The rows of each matrix lie in a flat space through zero, up to rounding. After each matrix: how many dimensions does the smallest such space have?
(in the rows, 128 means zero)

[[199 121 101 201 140  93 118 161 123 141 102 175 148 176  62 109 137 119
  107 146  50 106 120]
 [121  92 144 145 142 118  98 126 108 177 124 116 120 154 121 119 138 133
  115 153 138  98 151]
 [101 144 132  90 117 137 142 119 139 110 144 112 123  95 162 141 124 136
  135 105 158 145 123]
 [201 145  90 187 130  94 137 164 138 113 109 181 153 154  71 117 132 120
  112 124  46 123 105]
 [140 142 117 130 124 124 139 135 136 112 128 139 134 122 123 130 126 127
  129 118 114 136 118]
 [ 93 118 137  94 124  97 120 131 135 160 154 101 120  98 171 141 141 160
  105  98 167 115 138]
 [118  98 142 137 139 120 104 125 112 169 127 115 121 146 127 122 137 134
  117 147 140 104 147]
 [161 126 119 164 135 131 125 135 121 123 109 151 136 157  91 116 126 112
  131 149  92 124 124]
 [123 108 139 138 136 135 112 121 114 149 121 121 123 147 121 121 130 123
  129 150 134 116 141]
 [141 177 110 113 112 160 169 123 149  54 125 148 137 104 126 135 108 109
  158 110 111 173  98]
 [102 124 144 109 128 154 127 109 121 125 130 110 118 123 143 130 122 122
  143 138 157 135 136]
 [175 116 112 181 139 101 115 151 121 148 110 158 140 165  82 113 137 123
  110 145  76 106 127]
 [148 120 123 153 134 120 121 136 123 137 118 140 133 148 106 120 131 124
  122 140 106 118 129]
 [176 154  95 154 122  98 146 157 147 104 123 165 148 127 102 127 130 130
  115 105  74 134 103]
 [ 62 121 162  71 123 171 127  91 121 126 143  82 106 102 179 139 119 128
  152 132 202 142 145]
 [109 119 141 117 130 141 122 116 121 135 130 113 120 127 139 129 127 127
  134 136 149 127 137]
 [137 138 124 132 126 141 137 126 130 108 122 137 131 130 119 127 121 117
  139 132 118 139 121]
 [119 133 136 120 127 160 134 112 123 109 122 123 124 130 128 127 117 113
  149 142 138 142 128]
 [107 115 135 112 129 105 117 131 129 158 143 110 122 115 152 134 139 149
  109 114 152 113 138]
 [146 153 105 124 118  98 147 149 150 110 138 145 140 105 132 136 132 142
  114  90 106 136 108]
 [ 50 138 158  46 114 167 140  92 134 111 157  76 106  74 202 149 118 138
  152 106 215 154 136]
 [106  98 145 123 136 115 104 124 116 173 135 106 118 134 142 127 139 142
  113 136 154 104 149]
 [120 151 123 105 118 138 147 124 141  98 136 127 129 103 145 137 121 128
  138 108 136 149 116]]
 | 3

[[112 139 129 166 151 166  86 137 123 102 115 131 114 132 114 167 106 192
  145 135 100 115 119]
 [139 115 131 115 101 123 136 111 147 127 150 154  69 152 116 150 110 102
  126 126 121 111 130]
 [129 131 122 149 108 133 140 135 124 136 150 104  75 161  94 138 100  97
  129 152 137 146  70]
 [166 115 149 194 145 127 105 122 139  89 130  81 112 133 129 129 118 182
  110 144 131 120 149]
 [151 101 108 145 142 119 117 148 100  97  84 127 142 119 144 151 179 127
  102 159 107 153  82]
 [166 123 133 127 119 135 143 125 131 130 174 130 101 115 100 115  77 130
  160 142 131 125 137]
 [ 86 136 140 105 117 143 117 117 144 146 149 153  88 120 117 108 128  84
  143 156 142 145 134]
 [137 111 135 122 148 125 117 207 102 155 118  84 144 130 105 121  97 108
  146 123  85 180 111]
 [123 147 124 139 100 131 144 102 151 138 117 115 119 137 157 144 109 126
  160 131 132  59 151]
 [102 127 136  89  97 130 146 155 138 192  70  95 137 108 142 115 149 125
  112  93  91 136 113]
 [115 150 150 130  84 174 149 118 117  70 154 104  95 128 164 107 113 107
  111  90 135 107 159]
 [131 154 104  81 127 130 153  84 115  95 104 171 126  98 155 136 125 118
  145 106 138 127 158]
 [114  69  75 112 142 101  88 144 119 137  95 126 178 104 161 134 146 168
  134 130 105 123 147]
 [132 152 161 133 119 115 120 130 137 108 128  98 104 144 158 115 112  96
  118 135 115 120 130]
 [114 116  94 129 144 100 117 105 157 142 164 155 161 158 193 161 130 111
  121 177 159 130 143]
 [167 150 138 129 151 115 108 121 144 115 107 136 134 115 161 157  86 156
  135 122  77 114  70]
 [106 110 100 118 179  77 128  97 109 149 113 125 146 112 130  86 160 176
  122 140 169 173 152]
 [192 102  97 182 127 130  84 108 126 125 107 118 168  96 111 156 176 124
  105 125  99 152 146]
 [145 126 129 110 102 160 143 146 160 112 111 145 134 118 121 135 122 105
  131 130  94 138 165]
 [135 126 152 144 159 142 156 123 131  93  90 106 130 135 177 122 140 125
  130 149  29 100 145]
 [100 121 137 131 107 131 142  85 132  91 135 138 105 115 159  77 169  99
   94  29 190 139 130]
 [115 111 146 120 153 125 145 180  59 136 107 127 123 120 130 114 173 152
  138 100 139 146 123]
 [119 130  70 149  82 137 134 111 151 113 159 158 147 130 143  70 152 146
  165 145 130 123 224]]
 | 20

[[ 70 132 144 121 121 122 117 128 102 126 138 131 124 148 125 118  97 122
  133 146 135 142 138]
 [132  95 108 140 103  92 116 110 101 119 121 153 141 144 112 141 129 118
  116 102 132 144 114]
 [144 108 102 140 128 163 127  89 134 153 119  94 143 158 150 132 134  91
  123 143 139  92 129]
 [121 140 140  66 110 143 125 105 107 113 148 111 147 136 145 132 111  98
  128 133 126 119 136]
 [121 103 128 110  68 134 117 121 105 120 143 129 127 114 112 151 123 133
  129 136  99 145 130]
 [122  92 163 143 134 103 119 107 111 132 118 113 102 148 156 161 163 124
  106 140 132 130 155]
 [117 116 127 125 117 119  88 128 104 110 130 108 127 108 149 156 119 128
  122 133 136 133 141]
 [128 110  89 105 121 107 128 118 101 151 132 144 145 127 105 138 161 116
  136 144 120 157 128]
 [102 101 134 107 105 111 104 101  87 116 118 112 121 153 155 168 132 124
  122 135 131 133 142]
 [126 119 153 113 120 132 110 151 116  56 131 119 120 101 123 155  85 105
  133  96 144 122 136]
 [138 121 119 148 143 118 130 132 118 131  61 103 116 140  98 134 140 136
  150 124 116 129 129]
 [131 153  94 111 129 113 108 144 112 119 103 120 138 110 112 122 124 155
  143 110 131 136 106]
 [124 141 143 147 127 102 127 145 121 120 116 138  96 125 115 131 127 151
  128 119 139 134 100]
 [148 144 158 136 114 148 108 127 153 101 140 110 125  70 142 132 118 129
  136 128 137 121 124]
 [125 112 150 145 112 156 149 105 155 123  98 112 115 142 102 112 145 134
  146 119 128 113 124]
 [118 141 132 132 151 161 156 138 168 155 134 122 131 132 112  81 147 145
  132 135 121 118 141]
 [ 97 129 134 111 123 163 119 161 132  85 140 124 127 118 145 147  73 132
  142 126 120 122 157]
 [122 118  91  98 133 124 128 116 124 105 136 155 151 129 134 145 132 105
  150 117 154 137 123]
 [133 116 123 128 129 106 122 136 122 133 150 143 128 136 146 132 142 150
   92 110 126 130 132]
 [146 102 143 133 136 140 133 144 135  96 124 110 119 128 119 135 126 117
  110  93 133 105 142]
 [135 132 139 126  99 132 136 120 131 144 116 131 139 137 128 121 120 154
  126 133  78 137 140]
 [142 144  92 119 145 130 133 157 133 122 129 136 134 121 113 118 122 137
  130 105 137 120 108]
 [138 114 129 136 130 155 141 128 142 136 129 106 100 124 124 141 157 123
  132 142 140 108 121]]
 | 14

[[151 113 140 105 140 125 119 116 145 138 103 105 112 125  96 134 101 114
  123 106 128 121 125]
 [113  95 127 120 122 101 147 162 102 124 125 114 117 133 137  96 162 130
  130 146 129 140 145]
 [140 127 122 127 137 125 107 116 139 137 130 128 128 128 131 130 138 125
  129 121 136 116 116]
 [105 120 127 118 145 130 130 149 101 127 124 127 124 117 131 124 133 126
  131 132 131 125 138]
 [140 122 137 145  86 123 164 117 138 118 132 116 149 128 137 119 119 135
  149 124 124 126 138]
 [125 101 125 130 123  53 158 155 129 123 141 104 115 162 145  78 193 133
  111 147 123 123 148]
 [119 147 107 130 164 158  43 109 111 137 143 158 127 121 131 147 151 119
  123 170 165 101 100]
 [116 162 116 149 117 155 109 106 130 121 154 138 149 123 148 153 130 141
  136 150 133 129 121]
 [145 102 139 101 138 129 111 130 127 141  97 112 104 129  92 123 110 113
  116 130 129 134 125]
 [138 124 137 127 118 123 137 121 141 107 125 126 118 130 110 136 114 119
  136 121 138 130 132]
 [103 125 130 124 132 141 143 154  97 125 122 137 128 118 131 124 122 131
  129 135 121 141 139]
 [105 114 128 127 116 104 158 138 112 126 137  79 143 124 149 111 150 143
  140 144 119 119 156]
 [112 117 128 124 149 115 127 149 104 118 128 143 118 126 126 116 144 117
  129 135 144 110 134]
 [125 133 128 117 128 162 121 123 129 130 118 124 126 109 121 154  99 131
  138 113 123 152 125]
 [ 96 137 131 131 137 145 131 148  92 110 131 149 126 121 123 133 121 124
  129 155 137 128 140]
 [134  96 130 124 119  78 147 153 123 136 124 111 116 154 133  82 170 130
  111 145 119 131 139]
 [101 162 138 133 119 193 151 130 110 114 122 150 144  99 121 170  60 135
  141 115 111 156 135]
 [114 130 125 126 135 133 119 141 113 119 131 143 117 131 124 130 135 126
  121 147 134 141 129]
 [123 130 129 131 149 111 123 136 116 136 129 140 129 138 129 111 141 121
  112 138 131  96 128]
 [106 146 121 132 124 147 170 150 130 121 135 144 135 113 155 145 115 147
  138  81  99 174 134]
 [128 129 136 131 124 123 165 133 129 138 121 119 144 123 137 119 111 134
  131  99 106 118 137]
 [121 140 116 125 126 123 101 129 134 130 141 119 110 152 128 131 156 141
   96 174 118 170 126]
 [125 145 116 138 138 148 100 121 125 132 139 156 134 125 140 139 135 129
  128 134 137 126 112]]
 | 9

[[190 135 112 130 116 146 134  98 103 153 163 171 162 113 137 142 160 130
   92  93 105 103 130]
 [135 159 136 129 153 118 148 119 135 147 173 152  97 122 108 147 151 152
   93 128 119 124 113]
 [112 136 159 115 101 123 140 112 141 109 164 128 117 115 166 108 122 101
  149 146 121 114 148]
 [130 129 115 145 121 160 118 121 151 139 163 136 129 100 134  93 139  84
  117 128  96  98 154]
 [116 153 101 121 153 150 137 150 137 122 129 110 142 118 139 113  93  95
  115 137 122 102 123]
 [146 118 123 160 150 137 112 119 110 133 120 110 130 147  72 117 126 173
   91 117 117 128 121]
 [134 148 140 118 137 112 160 130 152 129 164 152 111 141 145 128 141 109
  104 149 104 112 128]
 [ 98 119 112 121 150 119 130 159 176 131 131 134 102 127 126  98 124  75
  114 155 109 117 122]
 [103 135 141 151 137 110 152 176 110 133  91 104 141 159 120 174 111 179
  140 158 155 164 100]
 [153 147 109 139 122 133 129 131 133 150 116 142 143 131 128 158 137 149
  105 122 116 141 124]
 [163 173 164 163 129 120 164 131  91 116 132 137 148 162 119 134  87 196
   86 141 142 105 114]
 [171 152 128 136 110 110 152 134 104 142 137 196 146 109 146 141 135 124
   74 114 127  89 107]
 [162  97 117 129 142 130 111 102 141 143 148 146 115 155  91 121 167 141
  101 125  87 131 129]
 [113 122 115 100 118 147 141 127 159 131 162 109 155 139 189 114 144  80
  177 133 123 110 138]
 [137 108 166 134 139  72 145 126 120 128 119 146  91 189  95 156 172 190
  118 134 139 152 102]
 [142 147 108  93 113 117 128  98 174 158 134 141 121 114 156 160 171 114
  131  95 115 166 144]
 [160 151 122 139  93 126 141 124 111 137  87 135 167 144 172 171 161 145
  145  85 150 135 144]
 [130 152 101  84  95 173 109  75 179 149 196 124 141  80 190 114 145  83
  171 109 109 120 159]
 [ 92  93 149 117 115  91 104 114 140 105  86  74 101 177 118 131 145 171
  176 130 152 170 120]
 [ 93 128 146 128 137 117 149 155 158 122 141 114 125 133 134  95  85 109
  130 167 132 128 123]
 [105 119 121  96 122 117 104 109 155 116 142 127  87 123 139 115 150 109
  152 132 127 117 119]
 [103 124 114  98 102 128 112 117 164 141 105  89 131 110 152 166 135 120
  170 128 117 204 151]
 [130 113 148 154 123 121 128 122 100 124 114 107 129 138 102 144 144 159
  120 123 119 151 138]]
 | 14

[[125 158 114 148 112 136 110 127 126 120 123  99 129 150 103 104 103 145
  165 158 109 125 177]
 [158 182 131 140 121 103 144 158 116 125 122 100 128 137 111 135 106 150
  144 129 149  83 135]
 [114 131 170  94 134 110 107 128 130 130 143 134 109 117 130  97 144 126
  130 125 105 130 108]
 [148 140  94 220 163 119 127 174 120 106 159  95 155 136 144 137 152 141
  120 132 152 129 136]
 [112 121 134 163 135 122 149 123 116 107 136 140 107 126 115 126 117 118
  116 175 162  81  96]
 [136 103 110 119 122 172 126 132 141 136 113 124 149 131 115 121 115 125
  132 103 137 166 133]
 [110 144 107 127 149 126 161 113 110 130  98 124 137 118 160 122 145 136
  149 147 117 142 100]
 [127 158 128 174 123 132 113 183 117  79 149 113 132 148 114 119 130 110
  128 147 154 124 146]
 [126 116 130 120 116 141 110 117 163 114 137 104 118 128 123 112 108 134
  153 123 117 126 159]
 [120 125 130 106 107 136 130  79 114 174 141 178 108 118 111 105 140 111
  149 146  87  88 149]
 [123 122 143 159 136 113  98 149 137 141 183 125 116 163 119 126 121  92
  152 114 141 148  99]
 [ 99 100 134  95 140 124 124 113 104 178 125 160 133 123 157 147 150 150
   96  94 119 173 164]
 [129 128 109 155 107 149 137 132 118 108 116 133 152 134 120 143 123 159
  128 138 136 136 172]
 [150 137 117 136 126 131 118 148 128 118 163 123 134 138 113 157 172 125
  112 105 129  95 163]
 [103 111 130 144 115 115 160 114 123 111 119 157 120 113 175 152 120 133
  124 151 147 126 153]
 [104 135  97 137 126 121 122 119 112 105 126 147 143 157 152 189 170 116
  107 124 121 146 152]
 [103 106 144 152 117 115 145 130 108 140 121 150 123 172 120 170 125 143
  126 175 181 136 140]
 [145 150 126 141 118 125 136 110 134 111  92 150 159 125 133 116 143 164
  160 131 124 106  95]
 [165 144 130 120 116 132 149 128 153 149 152  96 128 112 124 107 126 160
  193 100 114  92 153]
 [158 129 125 132 175 103 147 147 123 146 114  94 138 105 151 124 175 131
  100 155 115 137  89]
 [109 149 105 152 162 137 117 154 117  87 141 119 136 129 147 121 181 124
  114 115 145 104 139]
 [125  83 130 129  81 166 142 124 126  88 148 173 136  95 126 146 136 106
   92 137 104 157 161]
 [177 135 108 136  96 133 100 146 159 149  99 164 172 163 153 152 140  95
  153  89 139 161 156]]
 | 16
